The rows of a group lie close to one hidden flat surface of 11 dimensions, which may be shifted away from zero. Surfaces can cross.
Known rows, each followed by its group:
[ 22  52 -22 -41 -34  36   8  18  11  11  -3  -4  -2 -17  12   6 -35 -42
  49 -43   4 -19  16   9  -9] | D
[-20  18  -3 -11 -17  13   6   0  19  -4   4   4  13  10 -12  22 -18   7
   6 -23   4  -3  12 -11  12] | K
[  1   9 -10  -1 -12  -3  -6   2  10  -2   7 -12 -10 -14   7   7  -4 -25
  16 -18   1  -5  19  -5  -8] | U
[-18  -4  -9 -15 -19   9 -35   8  25 -22   7  27   2   2  35  -4 -39  43
 -16  -5 -32  24  21  18  48] | D
[ -9  50 -22 -51  -4   1 -44  -5 -22  27 -21 -27   8 -20  11 -14   0  66
 -37  16   5 -31  11  21 -24] | Q
[ 53  -8  -4 -14   9  50  -1 -19 -27 -31  16  -2   7 -16   5  -4  20 -16
  34   1   7   4 -10   4  44] | M
[  5   0  11  12 -11  -1 -40   5  26  14   6  27 -17   0  24  17  -2   8
  -7 -44  10 -17  38 -10  22] | D
[ 12  20  29   6  34  14 -16  -2  32  35 -16  13  10   5  14  -3 -23   5
 -30  -4  -5 -21 -19  15  -4] | K
[  8  26   1  18  38  28 -13 -29  19 -14  -2   2   6   1  41  -5  27 -17
 -31   7  13  -8 -18  -4  -1] | U
[ -4  27   1 -13 -27  -8 -10  14 -12  13  -2   6  -5 -25   7  -7  -2   8
  -3 -41   7   7  12   6   5] | K
[  6  47  -4 -43 -23  28  -4   5   0  27 -11  18  23  11 -27  22 -38  28
  21   3 -24  32 -17 -16  35] | M
[ 25  -4  28 -27  32  45   9 -12  -9   6  29  11  -4  25   1  25  10  -1
  56   9  12 -47  34 -23  -1] | U
[ 16 -24 -30 -24 -25  -5 -14 -17 -16  11  34 -30 -29 -22 -26  17  -4 -14
 -11 -12 -11  -7  20  24  23] | K
[  2 -14  -3   3 -19 -23   9  10  -7  18  -7   6 -17  22 -14  10  -5  -3
  -4 -18  25  -8   0  -6   9] | M
[-13 -13   2   5   9 -29   6   7 -13  -7 -18 -28  10   0 -14 -14 -18   8
  10   6  16  13 -21 -12  11] | M
[-20  34 -22 -44 -11   3  42   2 -40  -5  -8 -27   8  12 -19  -6  -6  -3
  35  15  20   0 -14 -18 -17] | D
[-25   4 -26 -12 -24 -43  -6 -11  -4  13  14 -32 -24  -1 -24  25   2  11
 -15 -19  11  -2  26 -19  -8] | D
[ 21  29  -1 -23 -22   2 -13  13  -2  27  -2  -4  -6 -13  -8  13 -18   3
  43 -21  -6   0  19 -19  -5] | U
[ 19  -2 -22 -27  -7 -17   3  -3 -31   9   6 -15 -24 -19  -5 -13  -1  18
   5   7  -8  11  -6  19   1] | Q
[-20  -2   4   9  -9 -24   5  15 -12  -8  -8 -18   2 -18   4 -20   7 -11
   6  -8   3   7   6  -4 -24] | Q
[ -3   1  -2   0 -16  15  11  -2   8   5   3  10   9   3 -16   8  -8 -14
 -17  -7  -6   4  -9  13   8] | K
[ -5  26  -7 -19  -3  14  -8  -7  -3   0  20  -7 -12 -17  29   1  12 -17
   9 -16  -1 -13  34  -4 -18] | D
[  5  18   4 -12  -1  40  11   7  -3 -21   9   5  11  -3  22  -3   6 -35
  45 -11  17 -21  20  -9 -10] | U
[-35  -1  -2  -8  19   2   5 -17  32  10   8  -7   6  48 -11  30 -28  14
 -21  15   6 -25   6 -19  -1] | K
[ -1  36  14 -23  -9  25  27  -1   4  12  21  28 -11   1   5  12  18  -2
  -4 -42  14 -29  20  14 -26] | D
[ -6  14  -9 -14 -28   8   1   5 -16  11   5   5  -3   0   2   9  21 -12
  12 -14  15 -21  33  -9 -18] | M
[  8  13 -10   5  -5  26  16  11  21   1 -15   6   8   8  14  -1   1 -39
   6  13  -1 -29   1  11 -40] | K
[  0  22   5 -39   4  11  -1 -21 -29  34  30  18 -12 -10  -4   4  -1  23
 -23   6 -32  29   0  11  27] | K
[ 14 -27 -15   5  14   1   7 -12  20 -32  10  -5 -12   7   5  -1 -13   7
  -5   3  -6  -3  -9  22  14] | U
[-16  16  -2 -41   7  -6  11  -1   5   0   4   0  -6  13   2  -1 -43  55
  -4  -9  -1  -9  -5  18  10] | D
[-20   4  17 -14  33   5  -8 -14   1 -14  20 -13   9   2   6   3  -4  29
  14   8   3  -9  17 -20   9] | K
[ 18  -1 -16  13  -7 -24  -4   3  32  14 -16 -39  -2 -20 -30   8 -27 -23
  -8 -16 -10  -6 -20  15 -21] | M
[  8  26 -15  -2 -34  15 -32 -19 -25  21  28   1  -5 -50  -7  14  52 -33
  -7   8 -43  50  29 -13  -3] | D
[-17  -2 -14 -13 -10  13  10   1  -4 -19   2   3   4   4  18 -17 -25  -8
 -17   1  -6   7 -13  30  25] | K
[ 12  21 -30  17 -12  26  11 -24  29 -37   4   7   3   0   7  17  22 -20
 -13 -16   7  18 -18  -2  11] | M
[ 36   1  17   5  -6  22   2  -1 -30   8   5  15   6 -48  -3 -26  29 -20
 -16 -13 -20  18 -19  41   0] | K
[ 38  -6   0   9 -12 -26 -10  10   7   6   4   8 -32 -11 -16  17  33  21
  43 -17   2 -21  32 -13 -43] | U
[ 13   6 -33  35 -17  -5   2 -17  32 -14 -11  12  -5  -1   8   2   7 -23
 -49   2 -21  48 -44  14  16] | M
[  1  48  -2 -22  -9 -13 -16   6 -22  45   0 -18 -16 -42  13  -9  28 -16
   9  -9 -13 -14  31  -5 -64] | Q
[  3 -21   7  12  -4   6  -6   5   5  28 -10  22   0  36  -6  13 -13 -23
 -14   8   9  -8  -9  -9  29] | D
[ -4  28   1 -27  -1   2  36  16  -5   7  -9  -9  -3  -3   5 -13 -14 -16
  14 -15  12 -32  -7  17 -45] | D
[ -1 -24 -29  31  12 -30 -18 -23   8 -19   9 -12 -23 -10  24 -14   8 -18
 -39  31 -30  47 -17   3  14] | M
[ 11  12  -3 -13 -18  24 -13   8  11   7  -7   9  10   2   5  10 -14   0
   7 -15   9 -18   8   7  10] | Q
[-21  38   8 -14  14   6 -15  -5   2  13  -3 -12   8  -6  19   1  18  11
  -2   4   4 -23  24 -21 -34] | Q
[ 15  10 -34   5 -28  24  18 -17  -5 -20  -2  18  -1   7  -6   8  39 -15
 -27  11   2  16 -21  12   2] | M
[  1  12   3   1 -26  -8  13  15  -8   5  -5   3  -1 -29 -11 -12   4  -5
  -3 -25 -11  16  -4  20 -21] | D
[-19  -5  11 -33 -44  18 -12  31 -27  19  10  17   4 -10  13 -12 -22   0
  -9 -42  15 -35  40  38  20] | Q
[ 13  -2  23  -9  25   7  11   0 -44  19  14 -12 -10  -4   5 -11  38 -25
  27   2  28 -44  21 -12 -32] | U
[ 40  21 -39  17 -20 -19 -35   3  18 -14 -20 -17 -30 -38  32  -8   9 -15
  16 -33  10   2   4   2 -11] | U
[ -3  13  22  -2 -24 -15  -3  17   2  37  -8  22  -2  -1 -21  10  15  20
   0 -17  -6  -8  20  -3 -31] | Q
[ 40   2  33 -11  26  18   1  13 -27  18 -16 -10  20 -17 -10 -21 -15 -17
  46   7   1   3 -27  -3  13] | U
[ -9  20  25  24   6 -20  -2  -8 -16  28 -20  32  10  12  -9  -5  27  21
 -37  10   3  52 -42 -29  20] | M
[-35   8  19  -4  14   8   9  -6   4  19  18 -11   8   8  -6  17   3 -27
   5   3   1 -16  28 -27 -21] | U
[ 23  15  14  24   7  18  -5 -21 -18 -27  17   4  18 -46 -14  -1  56 -15
  22  -6 -21  71 -17 -29  27] | M
[-41  15  22 -19   4  11 -13   7 -14  13  -1   1  12   6  23  -6   7  15
 -10  -7  23 -41  40  -6 -13] | Q
[-29 -11 -20 -21 -14  -6  18  -1 -22 -27  10  -7  -2  31  -6   8   3  19
  25  13  24  -2  19 -25  12] | M
[ 22   4  -3   5  10  -7 -28  -7  47  16  10  -3 -18  -8  -3  27 -13   9
   8  -6 -28 -14  27  -6 -25] | U
[ 21  -8  -3 -16   3  61  28   2  11  -2   5  30  10  25  21  -2 -40 -57
   6  10  -8 -10 -26  35  32] | D
[ 15  24 -35 -19 -21  16  -8  -3  11  -8  -3  -8 -10  -3  15  12  -5  -1
  14  -2   2 -16  14   2 -10] | Q
[  1 -17   2  -1   7  -8  12  -3 -22   3 -11  -2   4  20 -20  -1   4  19
  -8   9  24   0 -22  -7  19] | K
[ 21  -7  22 -10  34   1   4  25  -9  11 -37   1  21  15   7 -31 -51  20
  22  24   0   0 -48  12  23] | D
[ -6   7 -14 -15 -14  17   2   5   9   9  -8  19   3  13  20 -14 -47   4
 -45 -11  -2   7 -31  41  40] | K
[-33  16 -12 -25 -10  -6  -9  14   4 -13   6 -17  -3 -20  31 -14 -19   7
   2 -14  -3 -18  33  16 -22] | Q
[ 16 -49  -4  -2   5  -3   7  -5  -2 -17  35 -22 -22   5 -10  19 -19 -41
  42 -13   6  -9  24  -9  33] | U
[ 21 -20  20  36  13  13  -8 -16  35   3  15   8   3 -16 -15  17  12 -26
 -37 -27  -6  -6  -8  23   9] | Q
[-25  20 -10  -6 -27   6  24   6   4  13   1  16   2  12  -8  11  -4 -22
  -3   6 -19  18   3  -5 -21] | K
[ -7 -32   4  18  16 -13  -1   1  27  -1  17  -3 -23  15  18  14  -9 -26
   9  -4   1 -26  30 -10 -13] | Q
[ 35 -24 -23  -8   1 -15  -1  11 -16 -22   3 -24 -26 -17  13 -20 -10  -9
  39 -11  16 -15   3  15   6] | U
[-12  -7  -1 -16  26 -21 -40  -3  -8  30  -2 -33 -16   7  22  -8  -5  20
 -20  24  15 -55  28   0 -29] | Q
[-15 -27 -21  28 -40 -41   8  13  24 -12  15  -8 -39   1  -3  24   1 -43
  17 -60  27 -18  45 -12 -14] | M

New rows. What belongs after each?
[-35  16  30   6   0   6 -13  14  12   6 -19   8  32   1   0  -3   0  26
 -18 -15  10 -16  14  -3 -12] | Q
[-10  17 -21 -29  -5  28  -9  -5  17 -34  15 -10   6 -11  29  -6 -33  10
  -2 -15  -5 -11  13  23  18] | Q
[-39  17  22  16  26  -2   8   9  25 -38   3 -21  27 -30  25 -23 -21 -24
  25 -18 -16  24   5 -14 -13] | Q
[  5   3   1 -11 -28  -9   6  16 -33 -15 -13   0   4 -14  -9 -18  -3  19
  20 -34  25  21 -13  -2  34] | K
[ -1   8   1 -23  16  11 -19  -8  -8   7  14 -15  -6 -15  21 -10 -11   3
  -7  -5  -4 -18  15  15   2] | Q
[-40   8   7 -12 -31  -6  -5  17  11  -9   2  14  12 -16  -2  -9 -17  51
 -33 -29 -10  -5  20  38  -4] | Q
[-11  17 -19 -20 -25  32  -8   8   3  27 -12  21  20  17   3   3 -24 -10
 -19  43 -42  16  -2  10   6] | D
[-42  16 -12 -26 -61  -4  30  17 -34  -1  -1  38   2  38 -19  17  12  20
  20  -5  21  22  20 -33  16] | M
[  4  16  10 -42  17 -11  -8 -22 -65  37   4  15 -17  27  -9  -1  17  78
 -13  13  37   4 -12 -25  45] | K
[ 27  30  12 -33  12  -8  16   4 -34  45 -24 -17   6  16 -46  12  -3  17
  43  -3  35 -14 -26 -39   0] | D
[  1  -4 -13 -10 -33   3  -1   5 -31  -2  11  18  -5  -2  -6   2   9  -6
  21   6 -14  41  11 -13  29] | M
[  7   7   2 -28  39 -35 -13  -9 -31  10  -4 -38  -8 -21   3 -28 -19  45
  12  32 -19  20 -21  -2  -1] | Q
[ 16   9   2   4  22  12 -13 -13   1   4   4 -18   1 -16  12  -3   6 -29
   4  -2   4  -7  -4  -7   0] | Q
[  2  36   5 -20 -21  13  11  23   2  50 -27  13   8  15  -6   7  -8 -16
   8  -6  10 -35   5  -5 -42] | D
[  4  36   6  17  -4  -9 -10  -9  19  32 -13   8   5 -10 -14  15   9  -4
 -28 -14  -9  23 -16 -17 -10] | M
[ 29   3  -3 -28 -26  13  -2  15 -26  21  -9  15  -3   4 -15   1 -16  16
  25  -7   3   2  -7   8  31] | Q
[ 16   8  14  -1   2   0  12  -1 -19  12   3   5  -5 -10 -13  -4  15 -10
  12 -19  11   3  -8  -6   4] | D
[ -1  11   7   5 -36  27  23   3  -9   4   8  36  -2  26  -9  29  34 -38
  16 -47  50 -17  21 -30  16] | D
[ -7  37   4 -38  -1  13 -15   2 -17 -11  20  -1   1 -29  19  -7 -12  29
  40 -25  -9  19  29 -14  20] | K
[ -6  21 -17  -8   2  10  -5 -15  22 -31  17 -12   2 -10   6  14  -9  -6
  24  -6 -17  31   8 -24  22] | M
[  2 -57  13   3  35 -14  24 -21  -7  -9  35  14 -31  43  -4  17   1   9
  11  17   5  -4   5 -15  29] | Q
[ 32  -1  37  -5  69   6  -7 -17 -17  10  18  -6 -11 -20  25 -26   8  11
   5  12  -8  -9 -16  14  -2] | D
[  3 -17 -13  -7  -6 -18   4   3  -9  -4 -10 -23  -6  16 -18   4 -24  13
  10  -5  27  -4 -11  -9  25] | K
[-28  24  -1 -69   4 -22   9   2 -67  21  29  -5 -34   0  23 -15   6  46
  28  21   0 -12  45 -13 -27] | Q
[-34  12  16  -2  12   2   3  35 -18 -33 -30  14  31  -9  51 -59  -8  31
  13  28  -8  11  -7  18 -21] | D
[ 18 -18  12  24  -3 -15 -24  -2 -36  13   6  10 -13 -28  13 -18  37 -28
  -6   1 -10  34  -1  -4  17] | M
[-12   4 -11  -8 -10   5  -1   3 -23   4 -14  19  -2  24  25 -12   2   1
 -15   7  22  -4  -5   0  17] | M
[ 23   3  12  -3  24  32 -12 -25 -10   9  31  13 -11  -8  18   8  21 -19
  -4   5 -10   3  11  -4  21] | D
[-14   8 -18   3  -9 -10  -8   4  22 -14   3 -21 -10 -26  20  -5  -4 -16
  -5 -15  -9  -9  22  11 -33] | Q
[ 16  -7  -1 -31  27  18 -15 -16   8  28  26 -29 -12  -6  11   7 -51 -39
   5   3 -18 -22   7  13  23] | U
[ -4   8 -14 -15 -20  -2  19  -3   0  20  13   1 -10  -4 -21  10 -12  -5
 -23 -10 -15   2  -5  23 -10] | D
[  5  16  -2 -14  16   2  12  -2  23  38 -18   9  -1  48  -9  25 -32   1
   6  31  -6  -8 -20 -22  -2] | K
[ -1  -5 -10 -13 -35   4  19  16 -56   2 -10   4  15  -1 -24 -16  23   4
  10  27   0  22 -11   2   5] | M
[ 20 -36  16   0  59   4 -24 -20  -1 -20  18 -42   4  -5  -2  -2  -7  17
   9  21   7 -31   1   1  16] | K
[ 28  15 -15 -21  17   8 -23 -31  13   6  12   4 -14  22   1  30 -23  35
   5  -2   3  21 -13 -26  59] | U
[ -1   9  -3   8  13  15   3  12  45 -24 -11  -1  19 -11  15  -9 -27   2
   0   6 -26  -2 -11  24 -20] | U
[-46 -10 -23   0 -35  20  34   1 -19 -52  16  -1  12   1  10 -13  28 -16
 -21   2  14  -7  17  24 -11] | K
[ 10 -15   4   9  14 -16  -5 -16  27  17  11  -1  -6   7 -33  23 -22  18
 -20   2 -26  22 -19  -1  25] | U
[-22 -24   5  37   1 -14  -1   7  37 -18  16 -10 -10  -6  17   4   1 -47
  -8 -25   0 -21  30   5 -29] | Q
[ 18  44  -4  15   5   2 -13  -6   5  -1 -24   6   0 -18  24 -10  36   0
  -9 -12  15   2 -11  -9 -24] | U
[  9 -30 -21   7 -17   5 -29   4  26  -1 -23   2   3  30  -2  15 -21  20
 -32   5  24 -44   1  19  22] | Q
[  5  44 -18 -47   4  21  -6  -7 -51 -13 -12 -27  15 -21  16 -28   3  21
  22  15  16   8 -14  -4  16] | Q
[-42  41  12  15 -29  -9 -12  21   8   0 -38   1  41 -22 -16  -9  35  35
 -41 -19  15  -6   5   3 -47] | Q
[ -2  42 -23 -16 -14  32  15 -22  11  14  -8  32   6  39  -6  30  27  22
 -34  17  10  -9 -13  -7  -6] | M
[ -8 -19  12  -4  -5  -6  12  19   3 -24 -16  24  13  23  -3 -13 -44  46
   0 -13  12  18 -26  12  54] | D
[-31  -2 -21  11  -3 -18  23  -4 -14 -26 -20 -14  10  21  -9 -10  22  13
 -30  30  23   8 -26  -7 -13] | M
[ -2  12   0 -22   0  -8   8  -7 -16  31   1  13  -7  21 -17  11 -10  21
  -4   9  -3  15 -16 -13  22] | K
[ 17  16 -28 -14 -40 -17  -2  17  20   5  -7  -3 -23 -27  -5   5 -12  15
   3 -26 -21 -13  16  36 -42] | U
[ 14  32 -30 -20   6  -7  -6 -17  15  -2  17 -20 -29 -24  14   8   0   2
  13   5 -27   0  15   0 -34] | Q
[ 59  -4   6  -9  12  -4  -9  -7  -2  22   2   6 -24 -11 -16   7  14  27
   7  -1  -5 -19  -6  16 -12] | U
[-21  17   6 -37  25  -3 -10 -15 -14  11  24  -1  -9  -2  20  -7 -19  31
  -7   9 -20  13   8   0  20] | K
[ -8   9   0  -7   0  -7   2  18 -20  22 -28 -12  12   7  -4 -14 -11 -13
  12  28   0  -2 -17  -9 -16] | D
[ -3  -2  -7 -14 -17  23 -12   5  12   3  -2  20   2  30  14  16 -30   0
  12  -8  14  -8  11 -13  44] | D
[ 15  18  21 -12  17   7 -11  10   5  13  -5   6  -7  -1  27  -8 -10  -2
  22 -21  16 -34  16  -4  -8] | D
[ 40  18 -24 -24 -37  29 -16  16   2  38 -24  29  -6   1  18  -6 -34 -23
 -19 -12  -4 -12 -16  43  21] | M
[-32  20  35   6  17  36  34  -7   2  -5   7  46  36  15  -3  -4  20   8
 -32  12 -16  21 -20   6  -2] | K
[ 13  -6 -26  -3  12  -7 -15 -26  40   5  21 -19 -28  14  -3  34 -18  -6
  -7   0  -9 -18  12  -5   2] | M
[-30  23  -9  -2  -7 -12  -5  -8   2  12  -2  18  -7  19  16  10   6  11
 -17   5  -2  25   8 -27   9] | M
[  6   2  18  11 -27  17  24  -6  -5  32   9  48  -4  24 -34  32  31 -10
 -23 -31  19  -5   0  -7  11] | D
[-10  10 -29 -17  -9  -2  10 -19  -6 -14  33  -5 -31  -7  14   7  30   9
 -15  -7   0 -17  31   9 -27] | Q
[  9 -14   1   6  -6 -15   5   4   7  15  10 -10 -15 -16 -20   8  -1 -15
   4 -10 -14 -10  12   9 -24] | U
[-54  -1 -12 -23  -1 -11  10 -17   1  20  31 -23 -10  17  -8  22 -27 -11
 -32   3  -7 -10  24  -2   2] | U
[-18 -13 -20  -6  -9 -40  -2 -14  -4  36  11 -26 -26  25 -43  34  -9   6
 -16   6   8  -8   9 -27  -2] | K
[ 20  15 -36 -24 -18  14   0 -15  25  -4  19   5 -31   6  11  24  -6   7
   9  -6 -11 -15  20   9  -7] | Q
[  9   5 -22 -22  -3  18  -5  -3  14  14   7 -15 -15  10  18  12 -30 -46
  15  -3   4 -31  15   3   5] | D
[ 21  36 -41 -29  16  16 -30 -21  -1  -2 -13 -42  -8  -5  27   1   2   2
   9  30  11 -28   2 -10 -15] | Q
[-17   0 -21  -9 -10 -18 -15 -16 -23 -18  21 -20  -9 -34   4  -5  19  15
 -12  13 -26  44  15  -2  12] | D
[ -9  19  29   3  22  11  -7  -9  15  10  12  -4  11  -9  -4  16  18   3
   4  -5  -5 -21  23 -15 -30] | K
[  1  33  -7 -45 -15  -4 -15 -12  -3  38  12   2 -14  17 -25  41 -27  39
  21 -25   8   1  21 -38  30] | K
